The rows come from 4 hidden closed curves, with some noise, and rows from the same curve form a group. Each curve winds through 8 dimensions. The rows are also pushed far along 5 directions, which tell nothing about the answers.
Known rows, each followed by its group:
[-49  -9 -38 -24   7  44  11   0   7  21 -29   4 -61  37  -1 -22  37   3
  42  18  70 -21 -38]
Vafol
[-23  40 -25   9  33  36 -58  55  14 -32 -42  40  -5  26  -7  -8 -13   3
 -30   2 -47  31   0]
vun
[-37   5  22   9  31 -11  19  26 -39  26 -16  -9  36  -3 -27  -2   7   6
  35  31  20 -14 -31]
suti
[-15 -40 -14  34   0   1   4  -8  11 -33   2   6 -18   9 -13 -22  18 -11
  36 -51  70 -34  37]
suti
[ 58   8  15 -26 -13  30 -27   4  17  23  23  11 -37  -9  60 -23  32 -33
  -4  29  17  10 -67]
Vafol
[-40   8  30  -8  47 -26  38  47 -58  26 -39  32  41 -24 -23  23 -26  36
  40  38 -13  11  -1]
suti
[ 34 -32   4  37  16 -23   1  21 -10 -59   9  40  25   7   3  19   9 -22
  10 -49 -12  -6  37]
vun
[ 33  33   7 -42  -9  -1 -14  32   2  31 -11  15 -14 -14   6   4   8  20
   5  46   2  34 -47]
ziz
[ -7  60  34 -40 -18   1 -21  20  -8  57 -35  -6 -24 -22  -7  10 -20  31
 -21  65 -27  42 -31]
ziz
[ -1  35  26  35  47  15   1  50 -91  15  -8  73  10 -15  41  20   9 -32
   4  45   6  39 -45]
vun
[  7 -27   8 -24 -30 -21  45 -21  -3  41 -10 -35 -16  16 -41  19  17  49
  33  18  49 -16  12]
Vafol
[  9 -56   4  54  28   5  33 -18 -40 -18  25  15   9   5  25  22   6 -26
  10 -29  20 -26  39]
suti
[-56  -2 -15  27  -3 -18  18   0 -25 -23  -5 -13  22  18 -60  38   0  28
   3 -19 -30 -29  60]
Vafol
[-47 -23 -11 -18  33   9  32  13 -15   6 -11 -19  36  13  -7  22 -21   3
  16  30 -27 -24 -12]
suti
[-27  16  -3 -18  29  27 -12  11  16  47 -25  16 -41 -10 -18  -8 -15  38
   3  41  21  21 -23]
vun
[-26  45 -42 -26  -7  38 -33  28  23  -2 -39  35 -52   5   4 -13 -14  -7
 -18  22  20  46 -25]
Vafol
[ 49 -49   6  17  12   8  15 -22  21  19  45 -17   1  -4  -1   1  39 -24
  21 -13  46 -36 -17]
vun
[-39 -22 -29 -17 -20 -17   1 -26  62 -22  -5 -49   9   2 -47 -34 -14  30
  25 -35  43 -39  29]
suti
[-16   0  18 -26 -16  -1  17  -4 -15  50  -3 -30 -22   8  -8   8  12  10
  20  59  22  -3 -53]
vun
[ 46  14   7  49   6   3 -38  27  -5 -49  -2  52   5   0  15  32 -13 -48
 -53 -37 -53  39  36]
ziz
[ 20 -31  28  -3  19  -4   7  20   1   1  -4  11  17  14  -2  -9  25   4
  36   0   0 -27 -12]
suti
[-62 -19 -20  20  45  14  11  46  -9 -28 -43  18  25  35 -44  21 -22  -8
  14   0 -17  -9  20]
suti
[-14  -4   7  32  60  33 -12  29 -18  21 -17  36  -9   3  -3 -14   7   0
  18  20  46   5 -23]
vun
[ 45 -37  17  23  -1 -21  28 -27 -21  -1  39  -6   3  -2  28  30   0 -40
 -12  -2 -11   5 -11]
ziz
[-12 -49  29  29  78   8  44   0 -49  44   0  19  13   4  -5  19   3  23
  37  32  23 -21  -9]
vun
[-10  -6  15 -18  42 -15  24  32 -35   0  -9  13  46 -13  10  14   2   5
  30  10 -45 -14  -9]
ziz
[-14  27  -2  53  44  -2 -50  66 -21 -69 -30  66  10   7  -5  13 -13 -39
 -21 -31 -46  34  14]
vun
[ 46 -75  34  69  19 -16   4 -28   0 -34  31 -23  26  31   2  21  -1 -45
 -17 -41 -19 -31  30]
vun
[ 40  20  13  64  27   5 -53  63 -18 -70 -16  62  39   8  17  13  -8 -66
 -42 -41 -52  35  24]
ziz
[ 17 -18  11 -19 -36   3   5 -29  23  32  16 -49 -34  14   3  -5  10 -19
  -4  28  22  -5 -42]
ziz
[-37 -26  -7  50  44  -6  25  23 -32 -20   1  30  23   6 -49  26  19  19
  41 -27  22 -37  49]
Vafol
[-94 -21 -32 -29  10  21  18   6  23  12 -47 -25 -33  31 -50 -13  -9  30
  46  19  44 -31  -3]
ziz
[ 61  14  29  40  15  14 -42  39 -10  -8  -3  41   1  -3  18   9  13 -46
 -28  -2  -9  33 -17]
ziz
[-45 -26  27   8   7 -27  35   8 -29  21   0 -25  42 -12 -48  45 -39  30
  16  40 -13 -20  26]
Vafol
[ 13 -41  24  24  36   6  57  -9 -59  51  20   8  10  15   2   7  62  23
  61  21  63 -42 -21]
vun
[ -2 -31  26  12  -5   6   2  -5  14  31  16  -9 -27 -12 -28  -6  17  30
  36  13  57 -33   9]
Vafol
[ -7  -3  33   5 -13 -23   4   3 -20  -4  11   9   5 -34   7   6 -14   2
  18   8  11  -7   6]
Vafol
[-20 -35  43  42  63  17  15  37 -60   2 -15  26  18  15  13  -1  44 -36
  55  -2  12 -49 -15]
ziz
[-19  17 -48  -9  -7  35 -42  32  44 -48 -17  26 -38  17  -9  22  -5 -47
 -30 -20 -37  15   4]
ziz
[ 45  17   3  17   9  18 -24  27 -27 -19  -1  57 -13  14  54   2  10 -22
 -27   5 -24  45 -15]
ziz
[ 21   7  44  28  20  21 -26  40 -26  24   8  46 -12 -24  19  -2   9   3
  12  36  24  12 -18]
Vafol
[ 18 -27  20  52  39   8  16   5 -62 -12  12  41  21  -5  44  26  -9 -29
  -8  -8 -11   6  25]
suti
[ 70 -48  42   9   2 -26  11 -34  32  18  37 -10  11 -29   5 -14   0   9
  16 -22  31 -14  11]
suti
[-50   2  -3  -2 -14 -48  27   4  -9 -13 -23 -29  37 -13 -58  10 -29  29
  21 -15   7  -9  43]
suti
[-20  10  -7  15  33 -11  19  25 -57 -13  -1  27  43 -29  13  22 -17  -4
   5   1 -14   9  20]
suti
[-54  43  -6 -36   0 -35  17  21 -21   6 -26  -2  25 -38 -11   1 -56  16
   1  30 -28  40 -16]
ziz
[-32  -3  -8 -20 -27  20  -7 -22  23  15   1 -43 -30  18  -2 -18  12  -2
   7  17  21 -25 -25]
suti
[-25 -48  33  35  27 -19  31 -36 -28  12   9 -46  36  10 -11  22 -29  -6
  -4  10 -14 -31  13]
vun
[-29  23 -33 -16 -37   1 -25  19  28 -34 -22   4 -43  13 -27   1  19 -12
   8 -22  11   2   4]
ziz
[ 38 -48 -26  20   3  15  -6 -17  39 -47  25   5   3  21  21 -10   9 -41
  -8 -50  15 -19  16]
Vafol
[-34 -39 -33  41   1  -2  -3  -8  20 -77   3  18  -8  15 -11  -6  -2 -37
  16 -69  33 -32  48]
suti
[ 36   4 -17  24  -9  22 -20  -9  16 -16  22   7  13   2  18   4 -14 -32
 -49 -13  -7  20  12]
vun
[-21  -4  -6   2  -8  21 -10 -17  19  17 -14   6 -82  25 -23 -10  31  31
  14  -6  35 -11   9]
vun
[-64  29 -59  11  -4  43 -26  37  17 -21 -34  49 -87  23 -44  -8  46  -2
  32 -23  70  -1   7]
Vafol
[-13  -3 -50  -4 -19  25  -7  -2  42  -4  -2 -15 -34  34 -47  21  16   2
 -14 -12   8  -5  15]
Vafol
[-33  18  18 -51 -15  20 -15  17  21  49 -17  -4 -38 -23  -9 -25  -7  61
  32  60  27  -5 -26]
Vafol
[ 21  -9  35  24  22 -24   7  31 -27   2  -3  -8  67 -10 -11   0 -14 -13
  10  11   2   5 -10]
suti
[  1 -49  62   4  24 -46  62 -40 -45  33  18 -45  59 -24  20   1 -28  10
  19   6 -38 -29  10]
ziz
[ -4 -20 -40 -15 -39  13   8 -35  39 -15  24  -9 -51  10  -5  12  20  -9
   2 -26  22 -21  18]
vun
[-27  40 -27 -23 -30 -15 -10  38  -4 -34 -39  10  19   8 -30  37 -43  23
 -29  11 -53  38  36]
Vafol
[ -5 -32 -34  30   1  -7  -8  31  28 -68  10  10  32   8 -43  38 -16 -39
  -4 -42  -5 -14  43]
Vafol
[-61   7 -10  13  30  -4  20  41 -41  -8 -37  28  10   0 -33   4   3  20
  44  -2  25  -7  22]
suti
[-81   5 -16 -14  -5  26   4 -19  17  34 -28 -39 -64  21 -33 -26   9  14
  19  14  36 -19 -15]
ziz
[ -5   3   8  -5  -9   9 -33  -6  41  13 -13 -33 -31  21 -23 -10  -9  14
 -20  12 -18   3 -10]
vun

New rows. What belongs after each?
[-38   8 -42  -4   2  23 -12  12  11 -29   0  21 -52  16  -9  20  36 -23
  10 -20 -11 -19  -1]
vun
[ 19  22  56 -11  -3 -13   0  15 -41  32 -12   2   8 -18  26  27 -13 -10
 -14  51 -48  22 -28]
ziz
[ 12 -59 -18   9  20  27  20  -1   3  -1   7   8 -29  49   0   4  56   2
  44  -9  49 -42 -11]
ziz
[-96  46 -45 -19  12  22 -24  37  13 -21 -63  33 -31   0 -33 -19 -35  37
   6   2  11  22  26]
suti
[ 31  37  32 -13  -9   5   0  -9 -29  62  16  16 -45 -30  35 -15  39   4
  11  39  37  22 -58]
Vafol
[ 59  29  -1   6 -16  -1 -34  32   6 -10  17  32 -24 -13  13   6  41 -43
  -7  -9   8  28 -37]
ziz
[-25 -18 -52  -8 -22 -26  10   5  41 -56  -6 -24  15  22 -62  34  -6  -5
   5 -45  -9 -21  39]
ziz
[-16   8 -33 -11 -27 -33  16  13   3 -35 -33   1  29  13 -52  45 -42  34
 -23 -19 -33  26  67]
Vafol
[-15  -3 -28  16  15  32 -26  13  10 -40   2  16   2  12  26  -6  -7 -45
 -17 -13  -9  -5  -7]
suti
[ -4 -11   0  -4 -16   0   5 -20   8  13  10 -34 -30  29 -22   7  45  19
  12  -8  -4 -36   1]
vun
[  2 -21  33   5  22 -22  35 -23 -38  18  17 -31  86 -23  22  21 -57   1
 -19  34 -33  -5   6]
vun
[ 40  29   7  18  16  -4 -38  24  13 -18  -2  50  -2 -33  12  14 -49 -15
 -53  -2 -39  67  10]
vun
[-34 -18  14  10   5 -30  29  -7 -24  -2 -11 -16  34 -15 -17  -7 -20  25
  33  -7  36 -19  30]
suti
[ 48 -61  42  -1 -39 -37  13 -35  33  -4  38 -36  21 -23   2   4 -25  13
   9 -10  12 -28  36]
Vafol
[ 60  19  15 -22 -52  -4 -35  -7  33 -11  21  20 -51 -34  44 -12   8 -24
 -17 -12  -4  25 -10]
suti
[  3 -24 -19   5 -13  37  -7  21   6 -12  -6  22 -48  41  -4  10  46  -9
  24  -2  34 -22  -1]
Vafol
[-13   6   4  14   3  31 -27  46  -2   5  -3  32 -30  -2 -10  15  10 -14
  10  32  18   4 -15]
Vafol
[  8 -13  22  54  44  14   2  15 -63 -21   1  64   6   9  46  -9  27 -11
  20 -19  16  -9  12]
Vafol
[ 29 -11  57 -13  23 -39  42 -22 -40  60  19 -11  49 -52  20   9 -38  34
   8  50  -5  14 -17]
Vafol
[-24  25 -13  21  -1 -34   9  21 -42 -48 -12  18  55   0 -11  52 -54 -23
 -43  -1 -67  38  31]
vun
[  4 -47   8  49  16  38  -2   6 -12 -10  -5   9 -22  47  11 -16  37 -24
  19 -17  44 -29   8]
suti
[ 78  17  33 -28 -36 -30 -22  -5  46  23  20 -17  12 -55   1 -16 -31  16
 -26   3  -5  38   1]
suti
[-27 -44 -40  36  61  47  -8  49  12 -61 -18  61 -14  59 -18  -4  63 -29
  52 -58  17 -55  16]
suti
[  4 -25 -17  34  23   7   4  18 -10 -41   5  43  19  -3  12   5  -6 -29
  11 -28  32  -3  23]
vun
[ 13 -18  15  73  41  19 -18   9 -38 -33  24  31  20  -1  38   1  15 -71
  -8 -25  15 -16  -5]
vun
[  7  -8  36 -25 -12 -49  45 -44 -17  39  10 -32  34 -33  -4  11 -41  68
  -1  19 -21   3  31]
Vafol
[ 51  30  25  34  55  32 -39  55 -26   5  -7  93 -13 -17  42 -22  29 -12
   2   0   5  39 -21]
suti
[  3 -47  45  40  19 -12  44 -10 -48  38  26 -11  10   4 -29  25  37  34
  46  10  37 -48  21]
Vafol
[ -4  -6 -18 -12 -41 -20  -1 -17  58  -6  -6 -37 -11   3 -67  12 -25  22
 -21 -30 -13   5  53]
suti
[ -6 -19  -9  73  22   9 -14  31 -13 -50  15  46   3   6 -32  41   8 -30
  -9 -41  -2 -11  56]
Vafol
[ 54 -14   5 -28 -42 -34  -7 -33  70   9  31 -42   9 -46 -17 -16 -33  19
 -14 -22  15   7  24]
suti
[ 90 -18  32  12  -4 -22 -22  12  11 -41  22  31  45 -32  55  -2 -40 -29
 -33 -24 -41  31  26]
suti
[-39  11  -4 -16   4  48 -10  12  -7  42 -28  -7 -55  37   7 -27  26   3
  16  52  34   0 -60]
ziz
[  8 -10   5  33 -31 -28  -4  -4   6 -34  14  10 -12 -19 -18  11  -2 -22
   4 -37  36   0  33]
Vafol
[-39 -15  11   8   7 -22  33 -24 -36  -6 -10  -5  23   4  -6   6 -21  44
  12  -6 -13 -18  47]
Vafol
[ 53 -36  19  32   4  -7  -5  30 -10 -31  19  16  36   7  10   9  20 -39
  15 -13  20 -13  -6]
Vafol
[ 64 -22  49  41  35  21 -19  13 -10  22  20  27   9 -17  48 -26   2 -45
  -1  19  41  16 -46]
suti
[  2 -21  45  -4  16 -17  32  14 -35  43 -17   5  12 -23   0  -5 -14  29
  42  38  39   2  -5]
suti
[ 18 -14   0   8 -11   5   8  -2   5  27  12 -20 -22  11 -23   3  40 -19
  20  12  60 -13 -34]
Vafol
[-16   6 -29 -23  16  15 -16  54  18 -31 -29  27  17  -3  -4  -4 -19   5
   8  -5 -17  10  14]
suti
[-13  31  14 -11 -11 -31  29   2 -59  14  -7   6  42 -20  10  35 -44  19
 -22  43 -36  39   5]
vun
[-21 -52  -6  18  30  18  44   4 -39   5   3  14 -14  16   7  24  30  -5
  42  -4  23 -40  18]
suti
[ 13   1  -9 -44 -38  -4   5  -9  29  10   6   1 -42 -14   1  16   0  17
   3  10   4   7   3]
Vafol
[-18 -27 -24  58  49  24  -2   8 -27 -59   7  45  10  23  13   7  33 -23
  14 -63   0 -41  51]
vun
[-94  44 -34 -23   4   7  -1  41  -5   7 -51   1 -19   3 -61 -13   6  39
  37  12  28  -3   1]
suti
[-14 -18  16 -17 -22   1  24 -22  17  57  -6 -45 -40  10 -42   2  17  34
  21  22  31 -17  -3]
suti
[-33  22  -7 -58 -45 -26   6 -44  36  25   1 -62 -10 -20 -25 -17 -15  57
   4   8  -4 -17   6]
suti
[ 42  21  26   1  -6  -8 -12  17 -26   9  11   9  14 -14  38  21 -21 -47
 -37  37 -42  46 -48]
ziz
[ 11   9   7 -65 -54 -35   3  -9  44  10  -8 -39   9 -33 -10  21 -75  23
 -34  26 -56  35  19]
suti
[-15  -2 -42  21  -8  39 -46  39  52 -50 -33  21 -34  40 -33 -11  -2 -27
 -18 -38   9  13  33]
suti
[  5   4  28  21  22 -17   4  27 -47 -25 -13  28  46  -4  16  49 -34 -28
 -30   7 -79  18  20]
ziz
[-26 -27   7 -23   6  38   3  -1  25  36 -20 -11 -56  44 -20 -34  64  33
  59  15  50 -53 -30]
suti
[-29  59 -30 -35 -43  -6 -31  -1  27  -7 -20 -31   3 -10 -20 -15 -30  37
 -38   0 -32  26  23]
suti
[ 70   5  33  24 -49 -21 -24 -15  10   4  32 -22  -7 -38  21  -1 -22 -52
 -45  -5  20  40  -4]
suti
[-77  25  12 -11  40  -2  14  38 -52   7 -59  29  22  -5   5   6 -55  24
   9  42 -37  24   5]
ziz
[ 17 -28  22  35  -7 -36  10  10 -31 -51  14   9  50 -19  23  19 -31 -57
  -2 -23  -6   1  21]
suti
[-15  17 -24  -1 -23  23 -35   1  26 -27  -2  -7 -22  12  11 -12  -3 -33
 -24  -7  -6   3 -10]
suti
[ 24  -6 -56   1 -61  12 -45 -22  93 -54  22 -43 -21  13 -24 -12  -8 -32
 -49 -66   1   1  43]
suti
[ 22  17 -17  39  12  -6  -6  13 -40 -55 -10  44  30  19  33  15  -9 -37
 -36 -35 -35  34  22]
Vafol
[ 21 -38   6  12  -5  31  -7 -20  30  16   7  -6 -63  29  -6  -1  43  -6
   9 -17  32 -29   8]
ziz
[ 22 -23   6 -24 -60 -11  -4 -34  54  20  22 -63 -44   8 -23  -2  11 -15
   2  11  37 -15 -31]
vun
